The rows come from 5 hidden closed curves, with some noise, and rows from the same curve form a group. Each curve winds through 6 dimensions. The rows are also pushed far along 4 directions, which tell nothing about the answers.
Some rows, each with its group after it:
-0.76 +1.42 +0.84 -0.90 -1.08 +0.36 -1.61 -0.89 -0.34 -0.33 -1.50 +0.82 +0.09 -1.25 -1.29 -1.09 +0.45
K777
+0.59 -0.69 -0.98 -0.16 +0.37 +1.12 +1.82 +0.49 -2.03 +1.01 +0.34 -1.29 +2.94 +0.00 +0.47 -3.13 -2.91
K116
+3.57 -0.22 +3.42 -1.14 +1.61 -1.43 -0.88 +3.97 -3.94 -1.16 +2.26 -0.76 -1.45 -4.26 -0.71 +1.05 +2.84
K116
-0.85 +0.85 +3.35 -1.42 -0.78 -0.56 -0.84 +2.38 -3.00 -0.32 +0.18 +3.28 -0.40 -1.12 -0.59 -1.10 +0.46
K269
-0.60 +0.60 +2.12 -1.51 -0.08 -0.41 -3.59 +4.33 -3.76 -0.96 +2.14 -0.34 -0.07 -3.65 -1.62 -0.87 +0.05
K269
+0.13 -1.41 -0.08 +0.40 +2.27 +0.40 +0.99 +0.69 -0.11 +0.56 +0.31 -0.14 +0.95 +0.37 +0.33 +0.15 -0.11
K528
-1.99 +1.46 +0.78 -0.46 -0.06 +0.83 +0.71 -1.50 +0.38 +2.10 -0.15 +1.90 +1.17 +1.81 +0.14 -0.08 -1.39
K119
+2.08 -0.77 -0.34 +0.06 -0.01 +0.35 -1.27 -0.47 -0.43 +0.17 +1.27 -0.32 -1.34 +1.04 +0.33 +0.91 -1.07
K777
+3.98 -1.57 -2.19 -0.74 +3.28 +1.22 +0.85 +1.51 -0.39 +2.40 +0.23 -3.27 +3.42 +2.87 +3.90 -1.56 -2.24
K119
-0.47 +0.38 +0.64 -0.52 +0.76 +0.57 +0.86 -1.02 +1.31 +2.30 -0.34 -0.97 +1.88 +1.14 +0.71 +0.02 +0.11
K777
-2.15 -0.09 +1.08 +0.13 -0.18 -0.72 -0.45 +1.41 +0.52 -0.43 -0.56 +1.14 -1.25 -0.59 -0.91 +0.08 +1.58
K116
+0.69 +1.05 +0.57 +1.47 -0.84 -1.77 -0.18 +0.76 -2.00 -2.33 +1.94 +3.23 -2.69 +0.87 -0.74 +1.28 -0.06
K269
+2.75 +0.50 -2.17 +0.24 +2.27 -0.37 -1.22 +2.73 +1.42 -2.12 -1.35 -2.35 -1.50 -1.26 +1.35 -0.04 +1.82
K116
+2.03 -1.33 -0.73 +0.52 +0.85 -0.82 +2.50 +0.70 -1.47 +1.87 +1.80 -1.92 +1.59 +1.41 +1.30 -0.21 -0.47
K269
-2.34 +0.03 -1.99 -0.20 -0.11 +0.83 -2.16 -3.90 +5.32 -0.99 -2.94 +0.17 -1.73 -1.06 -0.76 +3.41 +1.63
K528
-2.10 +2.14 -1.15 -0.78 +0.72 +2.21 -0.74 -0.26 +0.85 -0.98 -1.85 +0.82 +0.12 -2.82 -0.70 -0.89 -1.86
K528
+0.97 -1.07 +2.72 -0.34 -0.97 -3.68 -1.25 +2.69 -1.73 -1.97 +1.20 +2.67 -3.18 -0.84 -0.79 +1.46 +3.36
K119
-1.12 +0.36 -0.20 -0.60 +0.78 +1.08 -1.22 -1.49 -0.74 -1.06 -1.15 +2.32 -1.23 -3.14 -2.23 +0.72 -0.20
K528
-0.50 +0.04 +1.68 -1.44 +0.55 +0.19 -1.12 +1.69 +0.04 +0.81 -0.36 -0.83 +0.27 -1.43 -0.05 -0.37 +1.11
K528
+2.21 -1.60 +3.52 -0.06 +1.34 -1.80 +0.22 +3.19 -3.74 +0.60 +2.48 +1.41 -0.84 +0.67 -0.20 -0.04 +1.78
K528
-0.22 -1.18 -0.27 -0.31 -1.90 -1.05 +0.06 -1.72 -0.34 +0.66 -0.14 +0.83 +0.17 +1.22 -0.55 -0.64 -0.26
K528
-1.19 -1.74 +1.86 -1.26 -0.95 -0.05 +0.50 +1.66 -3.19 +3.24 +2.07 -1.72 +2.82 -0.78 -0.57 -1.95 -1.02
K269
-2.23 +0.20 +0.72 -1.60 -1.30 +1.54 -0.11 -2.38 -1.69 +1.50 +0.39 +0.55 +1.91 -2.69 -2.21 -0.86 -2.63
K116
-1.30 -0.61 -2.19 +0.84 +1.24 +2.73 +0.02 -1.85 +2.48 +0.37 -2.04 -2.42 +0.55 -1.07 -0.36 +0.22 +0.05
K119
-0.34 -0.29 -0.28 -0.84 -0.95 -0.42 -1.33 +1.45 -0.22 -1.15 -0.85 +0.10 -0.29 -1.07 -0.24 -1.77 -0.30
K528
-2.06 +1.55 +0.97 +0.27 -2.21 -0.64 +2.05 -0.13 -1.79 -0.14 -0.55 +4.02 -1.21 -0.18 -1.27 -1.64 -0.74
K116
+4.82 -1.53 -3.50 +0.55 +1.50 +0.53 -1.28 +0.07 +2.65 -0.33 -0.97 -5.06 +0.40 +2.47 +3.05 -0.26 +0.23
K269
-1.63 -0.20 +3.08 -2.23 -0.53 -1.01 -2.47 +1.82 -2.10 +1.51 +1.02 -0.01 -0.08 -3.07 -2.22 +0.01 +1.77
K116
-0.21 -1.01 +0.56 +0.25 -0.60 -1.94 -1.71 +0.63 -0.42 -0.27 +0.58 +2.09 -2.62 +1.46 -1.02 +0.62 +1.21
K116
-0.15 +1.64 -0.05 +1.43 -1.24 +0.13 -0.75 -4.02 +3.42 -1.44 -0.28 +2.39 -2.00 +3.41 +0.35 +3.20 -0.06
K269
-1.60 +1.17 -2.81 -1.61 +0.79 +2.66 +1.66 -2.35 +2.12 +2.55 -1.72 -1.52 +3.46 -0.37 +0.72 -2.81 -4.88
K777
-0.58 -0.97 +3.46 -1.79 -1.94 -3.48 -0.15 +3.29 -4.32 -0.53 +1.40 +2.95 -0.80 -2.42 -1.69 -1.18 +1.61
K119
+1.12 +0.09 +0.60 +2.51 -1.99 -0.65 +1.73 -1.37 -2.33 +0.12 +1.86 +1.86 -0.25 +4.57 +0.46 +0.75 +0.06
K777
-1.55 +0.98 -0.03 -0.09 -1.57 -0.44 +0.34 -0.71 +1.09 -0.16 -1.54 +0.82 +0.76 +1.03 -0.16 -2.00 -0.43
K119
+0.62 -0.17 +0.68 -1.75 +1.18 -0.37 +0.51 +1.67 -0.35 +1.72 +0.38 -0.53 +0.69 -0.53 +0.47 -2.03 -1.53
K777
+0.69 +0.95 +1.11 -0.93 -0.79 +0.38 -0.98 -1.29 -0.15 +0.63 +0.20 -0.11 +1.07 +0.90 +0.28 -0.14 -0.72
K269
-0.46 -1.46 -0.78 +0.08 -0.35 +1.09 -1.54 -0.78 +1.06 -0.32 -1.03 -1.13 -0.55 -0.74 -0.41 +0.50 +0.70
K777
+0.76 +0.20 -1.43 +2.40 -0.41 +0.29 -1.11 -1.45 +0.66 -2.26 +0.32 +0.37 -1.86 +1.55 -0.09 +2.53 +1.23
K777
+1.80 -1.46 -0.84 +0.58 -0.83 -1.77 -0.05 -0.84 +0.14 -0.18 +0.45 -0.06 -0.48 +2.58 +0.53 +0.30 +0.59
K528
-2.84 +2.01 +0.16 -0.72 -0.11 +0.45 -1.54 -1.70 +1.59 -0.68 -0.55 +1.91 -1.80 -2.88 -2.14 +2.16 -0.07
K777
+1.28 +0.35 -0.57 +0.26 +0.72 +0.16 -1.07 +1.46 +0.27 -0.50 -0.87 -3.68 +0.79 -1.25 -0.36 -1.64 +1.66
K119
+0.74 +0.54 -1.68 -0.52 +0.03 +0.71 +1.76 -1.28 +0.34 +2.76 -0.51 -1.45 +2.18 +2.06 +1.63 -1.26 -1.79
K116
-1.49 +1.33 -3.43 -2.50 +0.64 +2.59 -0.11 -0.59 +1.37 +1.44 -2.85 -3.26 +3.42 -3.75 -0.01 -3.66 -3.48
K777
-0.61 -0.04 -3.48 +1.38 -0.57 +0.97 +1.45 -1.36 +1.43 -0.41 -1.02 -0.56 -0.08 +1.11 +0.85 -0.57 -1.96
K777
+1.58 +0.98 +1.43 +0.32 -1.15 -2.45 +0.20 +1.72 -1.96 -0.54 +1.15 +1.36 -0.62 +1.90 +0.18 -1.31 +0.67
K119
-1.48 -0.80 +1.45 +0.06 +0.27 -0.85 +1.28 +1.32 -1.44 +0.32 +0.95 +2.11 -0.35 -0.39 -0.94 -0.81 -0.48
K777
+0.12 -0.92 -2.50 +0.29 +0.52 +1.23 +2.51 -1.57 -0.16 +1.41 -0.05 +0.10 +1.43 +1.09 +1.25 +0.12 -2.53
K119
-0.56 -0.44 +0.37 +1.15 -0.31 -0.64 +1.37 -1.13 -0.39 -1.11 +0.94 +2.71 -0.85 +1.02 -0.62 +1.07 -0.51
K269
+0.63 +0.99 -0.62 +0.37 +0.75 -0.15 +0.25 -0.69 -0.83 -0.18 +0.65 +1.11 -0.29 +0.03 -0.32 +0.76 -0.61
K528
+1.03 -2.22 -1.97 +0.48 +0.74 +0.22 +1.29 -1.13 +1.64 +2.91 -0.09 -1.78 +2.09 +4.99 +2.24 -1.17 -1.44
K116
+1.35 -1.10 -1.53 +0.88 +0.32 -0.18 +2.74 -0.25 -1.42 +0.96 +1.15 +0.54 +0.67 +1.79 +1.34 +0.21 -1.50
K119
-0.33 -1.58 +2.83 -0.45 -0.24 -1.04 +0.51 +0.97 -2.27 +1.16 +1.93 +0.72 +0.78 -0.06 -0.66 +0.09 +0.52
K269
+0.36 +0.11 +0.84 -0.50 +0.21 -0.66 -0.73 +1.26 +0.57 +0.23 -0.80 -0.82 +0.82 +0.81 +0.48 -1.57 +0.96
K119
-0.68 -1.18 -2.24 +0.96 +0.09 +0.35 +1.67 -0.42 +0.90 +0.84 +0.04 -1.09 +0.55 +1.16 +0.76 +0.14 -0.91
K269
-3.12 -0.53 -0.82 -1.17 -1.68 -0.32 -1.36 -1.77 +1.91 -0.76 -1.90 +1.10 -0.26 -2.21 -1.09 +1.33 +0.69
K528
+2.62 -1.72 +1.82 +0.26 +0.44 -1.35 +4.09 +0.33 -2.69 +2.94 +2.03 +1.18 +0.84 +3.33 +1.77 +0.10 +0.14
K116
-1.65 +1.11 -0.03 -0.37 -1.62 +0.68 +0.43 -0.54 -0.85 +0.68 -1.25 -1.08 +1.53 -1.82 -1.62 -2.66 -0.23
K119
+3.77 +0.37 -1.40 +0.00 +3.18 +1.08 -0.24 +2.11 +0.50 -1.52 -0.05 -4.45 +0.93 -2.42 +1.59 +0.09 +0.57
K116
+0.06 -0.27 +1.29 +0.52 -1.68 -1.81 +0.54 +1.55 -1.81 -0.92 +0.96 +2.44 -1.09 +1.76 -0.15 -1.50 -0.54
K528
+0.87 +0.23 -1.42 -1.49 -0.69 +0.67 -2.56 -1.34 +1.03 -0.31 -1.29 -2.49 -0.19 -2.50 -0.66 -0.04 +0.06
K269

New rows. What belongs after each?
-1.01 +0.11 +0.51 -0.95 -1.72 -0.28 -0.50 +0.06 +0.31 +0.62 -1.38 -0.12 -0.80 -1.10 -0.52 -0.87 +1.09
K777
-2.15 +1.77 +2.95 +0.29 -2.36 -0.07 +1.84 -1.35 -2.37 -1.13 +0.70 +4.49 -1.84 -2.05 -2.30 +0.46 -0.46
K116
+2.85 +0.54 -2.51 +3.13 +1.37 -0.29 -0.88 -1.33 +3.84 -3.29 -1.04 -0.33 -2.37 +4.44 +1.92 +2.51 +2.14
K777
+0.72 -0.18 -1.16 +0.03 +0.86 +1.11 -2.71 +1.59 +1.31 -1.06 -0.18 -2.41 +0.37 +0.51 +1.32 -0.26 -0.40
K269
+0.77 -0.76 -3.67 +1.53 +0.99 +0.75 -1.38 -0.77 +3.11 -2.11 -0.08 -1.26 -2.90 +0.03 +0.57 +2.91 -0.16
K777
+0.35 -0.97 -1.28 -0.94 +1.75 +0.99 +1.74 +2.27 -0.77 +1.51 -1.08 -1.94 +2.91 -0.34 +2.05 -2.50 -1.12
K269
+2.93 +0.13 +1.56 -0.39 -0.53 -0.02 +0.19 -0.01 -1.58 +0.65 +1.16 -0.92 +0.32 +1.10 +0.76 -0.46 -0.01
K116
-2.15 -0.04 +2.82 -0.62 -0.47 -1.46 -1.10 +2.81 -1.68 -0.41 +0.33 +1.67 -1.55 -2.38 -1.99 -0.51 +2.15
K116
+2.47 -0.60 +1.09 +1.12 +0.03 -2.44 -1.98 +3.35 -2.89 -3.09 +2.89 +1.34 -3.46 -0.36 -0.87 +1.21 +1.61
K269
-0.58 -0.67 -1.58 +1.29 -0.39 +0.47 -0.24 -2.17 +2.53 +0.26 +0.71 -1.34 -0.13 +1.92 +0.24 +1.95 -0.53
K269
+1.58 -1.19 +0.98 +1.25 -0.23 -1.95 +1.32 +2.24 -2.99 +1.76 +3.20 +0.50 +1.14 +4.97 +0.96 -1.99 -1.15
K116
-1.37 +0.18 -0.44 +0.92 -0.49 +0.85 -0.97 -1.52 -0.50 -1.10 +0.57 +1.13 -0.85 -1.14 -1.67 +1.79 -0.15
K777
+0.60 -0.12 -2.01 -0.60 -1.41 +1.20 +0.11 -2.97 +1.34 +1.36 -1.29 -1.96 +1.32 +0.97 +0.61 -0.97 -1.59
K269
+2.20 -0.11 -1.40 -1.57 +1.85 +1.61 -3.00 +0.15 +1.17 -1.17 -2.53 -1.94 -0.16 -2.47 +0.88 +0.63 +1.02
K528
+1.21 +0.46 -1.18 +0.48 +1.45 +0.47 -2.13 +2.29 +0.48 -1.03 +1.35 -2.37 +0.46 +0.82 +1.37 +0.59 -0.46
K269
+0.80 +0.06 +1.07 +0.19 -0.11 -1.70 -0.51 -0.01 -2.24 -0.68 +2.02 +2.96 -2.63 -0.41 -1.44 +2.07 +0.45
K116
+1.48 +1.57 +0.95 -0.20 +0.73 -1.20 -2.50 +3.37 -1.57 -3.30 +0.68 +1.82 -3.05 -2.01 -0.27 +1.13 +1.40
K528
-0.70 +1.25 -0.68 -0.96 +0.87 +0.82 -4.36 -1.59 +2.97 -2.67 -1.07 -1.03 -1.38 -3.81 -1.46 +2.96 +1.16
K269
-1.00 -1.05 -0.83 +1.40 -0.52 +0.26 +2.53 -2.37 +0.85 -0.08 -0.11 +1.86 +0.39 +2.22 +0.12 +0.14 -1.45
K269
-0.36 +0.90 +0.58 +0.51 -1.85 +0.24 -1.68 -1.39 +1.42 -1.19 -0.62 +2.03 -1.83 +2.69 +0.44 +0.92 +0.00
K269
-2.15 +0.01 +0.10 -0.38 -1.75 -0.62 +0.13 +0.18 +1.23 +0.31 -0.49 +0.26 +0.29 +0.54 -0.18 -1.18 -0.49
K528
+1.77 +0.83 -1.87 +0.13 +1.19 +1.63 +1.85 -2.10 +2.50 +0.97 -1.79 -0.87 +2.71 +3.69 +3.41 -0.72 -1.91
K269
-1.99 +0.42 +1.93 -1.42 -0.44 +0.20 -1.08 +0.76 +0.30 +0.64 -0.70 +0.53 -0.29 -1.76 -0.77 -0.30 +0.77
K528
-1.07 -0.46 +2.64 -0.66 -0.09 -0.16 +0.19 -0.32 -1.62 +2.19 +1.57 +0.77 +0.69 -0.09 -0.89 +0.86 +0.42
K777
+2.87 -1.09 +1.69 +2.37 -0.70 -2.67 +0.75 +0.77 +0.14 -1.27 +1.70 +2.90 -3.15 +6.33 +2.06 +1.65 +1.91
K528
+3.36 -2.07 +1.64 +0.35 +2.09 -0.95 +1.24 +2.08 -1.95 +2.16 +3.62 -2.82 +3.08 +2.95 +2.01 +0.10 +0.00
K269
-0.89 -0.28 -1.93 -0.39 +0.08 +1.13 +0.01 -0.84 +4.16 +0.95 -2.01 -2.69 +1.78 +1.61 +1.90 -0.87 -0.76
K528
-2.72 -0.63 +0.21 -1.09 -0.04 +0.96 -1.84 -1.15 +1.49 -0.69 -1.16 -0.15 -0.07 -3.35 -1.86 +1.06 +0.58
K269
-0.70 -0.97 -0.45 -0.32 -1.18 -0.20 +2.92 -0.13 -3.14 +1.39 +0.79 +1.29 +1.48 -0.72 -0.39 -1.66 -2.13
K119
+1.84 -0.73 +1.27 +0.95 +1.60 -0.60 -1.20 +2.96 +0.08 -1.09 +1.55 -2.40 -0.16 +0.69 +0.74 +0.29 +1.93
K116
+0.17 +0.00 -1.87 +3.35 -0.18 -0.19 +1.00 -1.51 +2.63 -0.80 +0.91 +0.69 -0.65 +6.43 +1.58 +0.68 -1.41
K116
+1.71 -0.09 -1.72 +1.53 -0.54 +1.03 +1.13 -1.46 -0.42 +0.98 +0.18 -1.93 +2.21 +3.53 +1.71 -0.57 -0.80
K777
-1.08 +0.44 -1.20 +0.33 +1.59 +0.54 +0.91 -0.46 +1.79 -0.43 -0.65 +0.35 +0.14 -0.56 +0.58 +1.65 +0.07
K269
+0.16 -0.30 -0.54 -3.77 +0.12 +2.37 -2.81 +0.33 -2.05 +2.12 -0.55 -3.40 +2.60 -5.08 -1.23 -2.58 -2.48
K777
-2.68 +0.96 +2.10 -1.20 -1.32 -0.06 +1.47 -0.25 -1.41 +2.31 -0.85 +1.15 +2.40 -0.69 -1.04 -2.33 -0.13
K777
-1.80 +0.34 +0.20 +0.62 +0.16 +0.84 +0.39 -1.61 +0.86 +0.70 +1.34 -0.21 +1.30 +0.46 -0.61 +1.24 -1.09
K116
+2.59 -0.45 -1.24 -0.75 +1.30 +1.29 -0.81 -0.39 +0.54 +0.12 -1.67 -1.30 +0.92 +0.77 +2.10 +0.04 +0.07
K528
+0.57 +1.60 +0.03 +1.40 -0.66 -0.23 -0.62 -0.04 +0.95 -0.63 +0.85 -0.46 -0.49 +2.85 +0.57 +0.07 -0.23
K116
-0.76 +0.52 +0.52 +1.94 -0.51 -0.06 -0.70 +0.02 +0.83 -1.87 +1.16 +0.67 -1.08 +1.83 -0.50 +0.53 -0.04
K116
-0.24 +0.54 +0.70 -0.27 +0.53 +0.13 +1.06 -0.81 +1.15 +1.98 -0.41 -0.66 +1.75 +1.82 +0.92 -0.19 +0.46
K777
-3.67 +0.45 -2.93 -0.69 +1.13 +1.68 -1.86 -0.26 +4.42 -1.02 -3.84 -1.66 -0.12 -3.36 -0.76 -0.20 +0.62
K116
-0.52 -0.08 +0.48 +0.85 -0.75 +0.28 +0.11 +0.98 -1.02 +0.61 +1.56 +0.28 +1.18 +3.20 +1.07 -0.92 -1.87
K269
+0.92 +0.00 +0.69 +0.62 -0.08 +0.45 +0.88 -2.06 -0.65 +0.25 -0.31 +3.14 -1.08 +2.50 +0.41 +1.03 -0.10
K528
+1.31 +0.41 -0.38 -0.54 +0.54 -0.87 -1.46 +1.86 +0.76 -0.95 -0.96 -2.11 +0.69 -0.33 +0.57 -1.65 +1.18
K119
+3.51 +0.05 -3.90 +0.31 +3.09 +0.45 -1.15 +0.31 +5.59 -1.10 -1.95 -3.87 -1.12 +1.96 +3.11 +0.55 +0.27
K777
+2.40 -0.18 +0.02 +0.01 +0.20 +0.16 -0.23 -0.66 -0.15 -0.19 -0.71 +1.10 -0.54 +2.31 +1.80 +0.79 +0.38
K528
-2.75 +0.36 +0.84 -0.75 -2.31 +0.26 +1.07 -0.56 -3.26 +0.18 -0.24 +3.31 +0.42 -2.13 -2.42 -2.90 -2.62
K116
+0.21 +1.65 +3.47 -0.89 -1.00 -1.66 -1.77 +1.47 -1.57 -0.22 +1.13 +2.51 -2.38 -0.35 -0.46 +2.01 +2.38
K269
-0.30 -0.03 -0.91 +0.02 +0.61 +0.42 +1.92 +0.52 +0.53 +0.88 -0.08 -0.12 +2.37 +1.99 +2.60 +0.12 -1.29
K528
+1.21 -0.86 +0.09 -1.17 -0.82 +0.51 -0.54 -0.42 -1.63 +1.11 -0.59 -0.88 -0.25 -1.42 -0.35 -0.54 +0.33
K119
+2.24 -0.81 -0.05 +1.27 -0.63 -1.17 +4.28 -1.58 -1.30 +2.54 +1.70 +0.56 +1.05 +4.42 +1.71 +0.05 -0.90
K269
+2.97 -1.27 -3.08 +1.27 +2.64 +0.41 -0.40 +1.76 +1.57 +0.45 +0.67 -4.75 +2.40 +3.61 +2.83 -1.38 -1.20
K116
+3.45 -1.69 -1.58 -0.70 +1.69 -0.06 -1.31 +2.81 +0.80 -0.23 -0.64 -4.30 +1.58 +0.69 +2.71 -1.74 +0.43
K528
+3.36 +0.32 +0.17 +1.90 +2.24 -0.71 +0.22 +1.17 -0.40 -0.55 +1.84 -0.16 -1.82 +2.86 +0.42 -0.01 +0.12
K528
+0.42 +0.34 +0.27 +0.58 +1.61 +0.02 -1.04 +1.85 +1.06 -1.46 +0.07 +0.54 -0.72 +1.50 +1.68 +1.25 +0.85
K269
-4.03 +2.20 -0.78 -0.05 -0.80 +2.80 +1.06 -3.27 +2.74 +0.28 -1.61 -0.23 +1.57 -1.84 -0.94 +0.33 -1.70
K116
+1.09 +0.12 +1.46 -0.92 +0.29 -0.65 +1.26 -0.38 -0.53 +1.34 -0.31 +0.77 +0.29 +0.32 +0.81 +0.71 +1.25
K269
-0.80 -0.63 -2.88 -2.67 +0.76 +1.76 -1.76 +0.55 +0.19 +0.25 -3.29 -2.57 +1.71 -4.74 -0.78 -3.34 -1.36
K116
+2.12 -1.30 +0.54 -0.66 -0.46 -1.15 +0.58 +0.26 -1.43 +0.26 -0.26 +0.17 -0.87 -0.69 -0.03 -0.45 +1.35
K269
+0.63 -0.64 -1.62 +0.04 -0.79 +0.41 -0.69 +0.47 -0.34 -0.92 -0.93 -0.85 -0.58 -0.62 +0.02 -1.49 -0.62
K777
+0.35 -0.95 +1.38 +0.89 +1.15 -0.53 +0.18 +0.27 -0.27 -0.48 +0.56 +2.07 -1.65 +1.03 -0.31 +1.32 +1.22
K528
-1.18 +0.72 -2.49 +2.07 -0.14 +0.39 +3.21 -2.24 +3.24 +0.78 -1.05 -0.04 +0.85 +3.93 +1.89 +0.38 -0.92
K777
-2.29 +0.10 -2.40 -1.54 +0.54 +1.81 -1.30 -1.78 +4.71 +0.46 -2.67 -1.86 -0.70 -2.54 -0.07 +0.64 -0.70
K777
+1.10 +0.60 -1.49 -1.29 +1.12 +1.19 -0.48 +1.92 -0.60 -0.27 -1.04 -1.79 +2.23 -1.23 +1.73 -1.99 -1.57
K528
-0.45 -1.12 +1.80 -1.98 -1.72 -1.24 -1.29 +0.11 -2.92 +1.33 +0.28 +0.42 +0.50 -2.36 -2.34 -1.83 +0.38
K528
-0.99 +1.88 +1.33 +0.11 -1.39 -1.02 -2.37 +1.04 -0.73 -1.30 +0.82 +1.05 -1.83 -0.50 -1.70 +0.08 +0.69
K116
-0.40 +0.71 -0.58 +0.17 +0.46 +0.54 +0.66 -1.63 +0.41 -0.83 -0.23 +1.26 +0.67 -0.24 -0.16 +0.58 -1.29
K269
+1.47 -0.32 -0.78 -1.41 +0.86 +0.83 +1.71 +2.02 -1.69 +2.03 -1.34 -1.41 +2.83 +0.06 +2.25 -3.38 -1.26
K269
+2.48 +1.05 +2.50 -0.96 +0.45 -1.78 -3.96 +2.51 -1.93 -2.04 +0.46 +0.23 -2.53 -2.37 -1.41 +0.67 +3.40
K777
-3.35 +2.19 -1.18 +0.37 -3.60 +2.52 +2.95 -6.29 +1.52 +2.02 -1.59 +2.51 +1.79 +2.44 -0.32 -1.32 -4.40
K116
+2.25 -0.05 +1.81 +0.87 +0.43 -1.97 -1.00 +2.91 -3.37 -2.74 +2.44 +1.72 -2.72 -1.00 -1.13 +0.50 +1.13
K116
+2.75 +1.20 -2.61 +1.27 +1.27 -0.04 -0.09 -0.29 +1.76 -1.99 -0.41 -0.33 -1.20 +1.98 +1.96 +1.31 -0.25
K269
-0.04 +0.08 -0.71 -0.70 -1.42 +0.81 -0.52 -0.84 +0.03 +1.44 -0.83 -2.17 +0.91 -0.51 +0.27 -0.36 +0.22
K777
-1.23 +1.44 +3.94 -3.17 -2.34 -0.25 -2.99 +0.75 -3.83 +0.26 +0.36 +1.77 +0.19 -4.21 -2.71 -1.36 +0.08
K269
-0.59 -0.97 -1.11 +2.17 +1.42 +0.19 +1.77 -1.56 +2.32 -0.69 -0.02 +1.95 -0.80 +2.94 +0.77 +2.02 -0.11
K528
+0.83 -1.06 -0.57 -0.09 +0.12 +0.30 +0.42 -0.38 -0.49 +2.06 +1.75 -3.09 +2.48 +0.96 +0.63 -0.22 -1.13
K269
